All rows are made from the same 10 directions, up to rounding. Whole rows:
In the rows, zero is written as 128.
[[ 90  92 111  86  83 173 105 124 175 125 110 133 130  97 147 138 104]
 [154  89 132 125 104 122 153 120 174 160  39 141 175  88 122 142 160]
 [123 109 126  86 107 162 126 134 123 108 140 190 107 113 143 136 126]
 [ 99 129 108 109 123 174 127 122 106 106 162 160  94 128 145 111 131]
 [106 107  57 110 161 155 129 126  76 163 108 157 148 161 138 123 133]
 [159 166 123 156 111 109 177 128 127  88 133 133 103  88 114 128 137]
 [144  95 140 118 128 138 172 128 110 167  83 155 122 121 134 159 124]
 [117  52 141 125 104 160 126 139  78 203  85  85  93 161 182 124 155]
 [120 121  86 113  98 151 164 120 107 122 123 104 120  99 119  91 117]
 [110 161 120 134 139  98  88 135 188 100 138 120 172 134  94 149  93]
 [ 70  86 105 138 134 152  88 147 102 187 108  74 116 198 160 145 113]
 [ 95 126 146 136 104 166 112 120 167 107 137 136 103 116 146 124 149]
 [121  97  84 134 142 129 150 146  87 182  73 131 128 159 144 174 113]]

Rows cut short, each followed by the rest of it:
[155 141 186 139 113 113 149 135 126 107 153 132  87 115] -> [128 139 127]
[128 110 135 117 138 142 151 104 129 160 107 112 146 113] -> [123 113 120]
[ 90 114 138 130 106 186 172  99 150 131 111 119 122 104] -> [109  86 144]
[138 140 120  90 155 150 153  93  48 137 206  89  84 107] -> [154  81  74]
[133 165 145 130 124  82 135 148 138  92 161  97 148 143] -> [ 57 117  78]
[127 124 149 118 166 135 160 106 100 163 135 114 142 140] -> [105 109 103]
[135 156 185 137  80 111  94 145 187  61 173 128  86 100] -> [136 149 123]
[134  83 126  98  88 147 144 147 108 130  96 163 140 136] -> [106  92 169]
[ 91 136  76 138 111 138  90 126 156 116 127  82 143 125] -> [137 110 128]
[102 163  71 170 127 133 137 104 177 114 105  87 146  91] -> [127 127 128]
[132 178 187 159 140 112 179 116 128  98 177  95 107 127] -> [ 71  99 103]
[106 114 165 108 111 127 105 129 164 143 140  73 115 121] -> [138 164  51]
[ 68 167 124 165 177 127 126 110 142 149 156  45 139 168] -> [ 96 133  57]
[110 121 148 149 120 145 155 113 149 158 108  83  92 104] -> [157 170  90]
[146 142 101 102 128  98 122 123 125 121 148  85 154 104] -> [113 114  75]
[140 186 137 185 150  76 133 131 146 100 143  89 154 145] -> [ 77 108 141]
[153 126 112 146 119 120 130 116 132 131 103 115 143 103] -> [142  99 182]
[149 134 134 107 151 107  53 125 124 109 170 146 170 149] -> [133  73 179]
[168  75 102  83  97 136 146 129 117 154  70 168 140  82] -> [160 143 144]
[118 107 174  87 144 154 116 110 137 137 147 158 150 136] -> [110  99 126]
[148 165 151 105 147 113 130 132 104  75 197 174 132 139] -> [ 82  88 125]
[ 91  84 144 151 143 179 136 115 125 186  79 140 118 161] -> [158 136 177]
[160 160 140 158 146  69  97 140 158 116 129 124 143 128] -> [135 174 126]
[149 118 175 134 133 132 149 112 113 150 133 113 103 117] -> [147 121 138]
[110 130 146 162 110 143 124 126 142 128 130  95  87 126] -> [158 136 143]
[120 145  70 119 157  86  60 167 105 119 151 137 154 186] -> [129 163  95]
[ 79 112 125 114 100 171 107 129 172 114 122 145 124 125] -> [132 134 125]
[ 68 134  90 137 125 173 141 124 107 128 148  94  95 146] -> [129 113  98]
[138 135 149 144 157 116 135 138  97 124 134 163 153 180] -> [ 82  85 185]
[ 93 159 142 165 123 174 135 111 162  79 150 170 103 123] -> [122  97 193]
[135 122 125 147 107 119 158 179  78 114 116 170  91 175] -> [109 149 153]
[123 146 185 162 108 126 130 146 130 103 164 115  59 141] -> [143 151 128]
[120 176 105 151 161 134 154 113  83 110 184 112  86 131] -> [134 118 105]
[112  89 126  99 106 139 119 158  95 138 121 135 136 174] -> [103 102 133]
[ 92 144 108 168 158 156 101 104 139 132 132 120 135 149] -> [147  97 185]
[124 122  91  86 139 156 129 112  83 132 162 137 111 113] -> [155 110 100]
[111 127 154 121  69 133 147 162 155  90 135 130  82 117] -> [109 168  80]
[171 113 156 120 135  90 175 142  97 159  99 127 138 133] -> [100 152 101]
[ 92 141 154 109 151 161  78  99 158 108 184 134 144 136] -> [125  80 137]
[131  89  87  82 139 142  95 137 103 152 108 186 151 143] -> [158 143 139]
[154 131 149 138  94  91 108 169 128  94 133 141 121 148] -> [112 128 159]
[144 150 148 117 133 120 101 111 157 100 165 137 125  94] -> [147 129 122]
[ 75 117 131 105  82 128 137 163 168 119 119  85 130 143] -> [ 71 169  20]
[ 90 152 130 190 110 147 132 124 158 111 128  86  93 131] -> [137 122 157]
[ 88 111 147 117 180 200 147  70 127 176 129 147 127 123] -> [153 112 132]
[184  90 150  52 125  93  61 137 118 137 146 153 165 118] -> [155 122 121]
[175 163 131 209 125  94 147 116 152 122  96 106  95  81] -> [181 163 189]
[110 149 137 131 218 155  99  67 125 158 166 137 159 141] -> [149  91 150]
[138 156 130 155 106 109 131 148 117  84 154 117 109 137] -> [107  98 158]
[ 92 114 102 122 133 130 112 136 131 150 113  93 165 164] -> [ 99 115 105]
[ 84 151  97 161 105 133 130 139 159 106 124  84 117 132] -> [111 139 103]
[153 117 127 149 117  89 143 168 109 137  86 141 138 161] -> [104 153 150]
[145 130 164 153 148  89 147 157 101 152 118 124 118 175] -> [107 172 108]
[144 108 132 112 138 117 160 134 109 161  99 138 136 130] -> [119 161  94]
[151 114 169 131 138 110  67 126 134 141 140 121 140 146] -> [161 109 180]
[174 138  89 138 141  94 163 133  87 142 106 130 123 109] -> [144 158 118]
[164 166 167 152 107  88 135 145 140  67 157 141 127 124] -> [ 84  95 169]
[ 86 142  53 104 162 149 126 122 107 121 139 150 175 157] -> [ 84  95 105]
[123 198 126 192 148  82 131 132 118  98 179  44 114 152] -> [ 96 106 108]
[166 151  66 106 125  95 118 134  94  86 151 138 171 116] -> [ 97  60 156]
[108 142 180 152 127 147 129 122 165 103 141 153 119 138] -> [108 115 165]
[106 133 160 131 100 174 118 114 141  87 169 140  92 117] -> [137  70 182]
[158  96 123  82  75 100 117 154 139 123 106 116 147 101] -> [120 137  97]
[ 99 148 116 150 149 140 112 129 148 115 132 159 128 148] -> [129 149 140]
[120 114 161 121 160 123 125 140  81 158 148 121 133 194] -> [103 111 119]
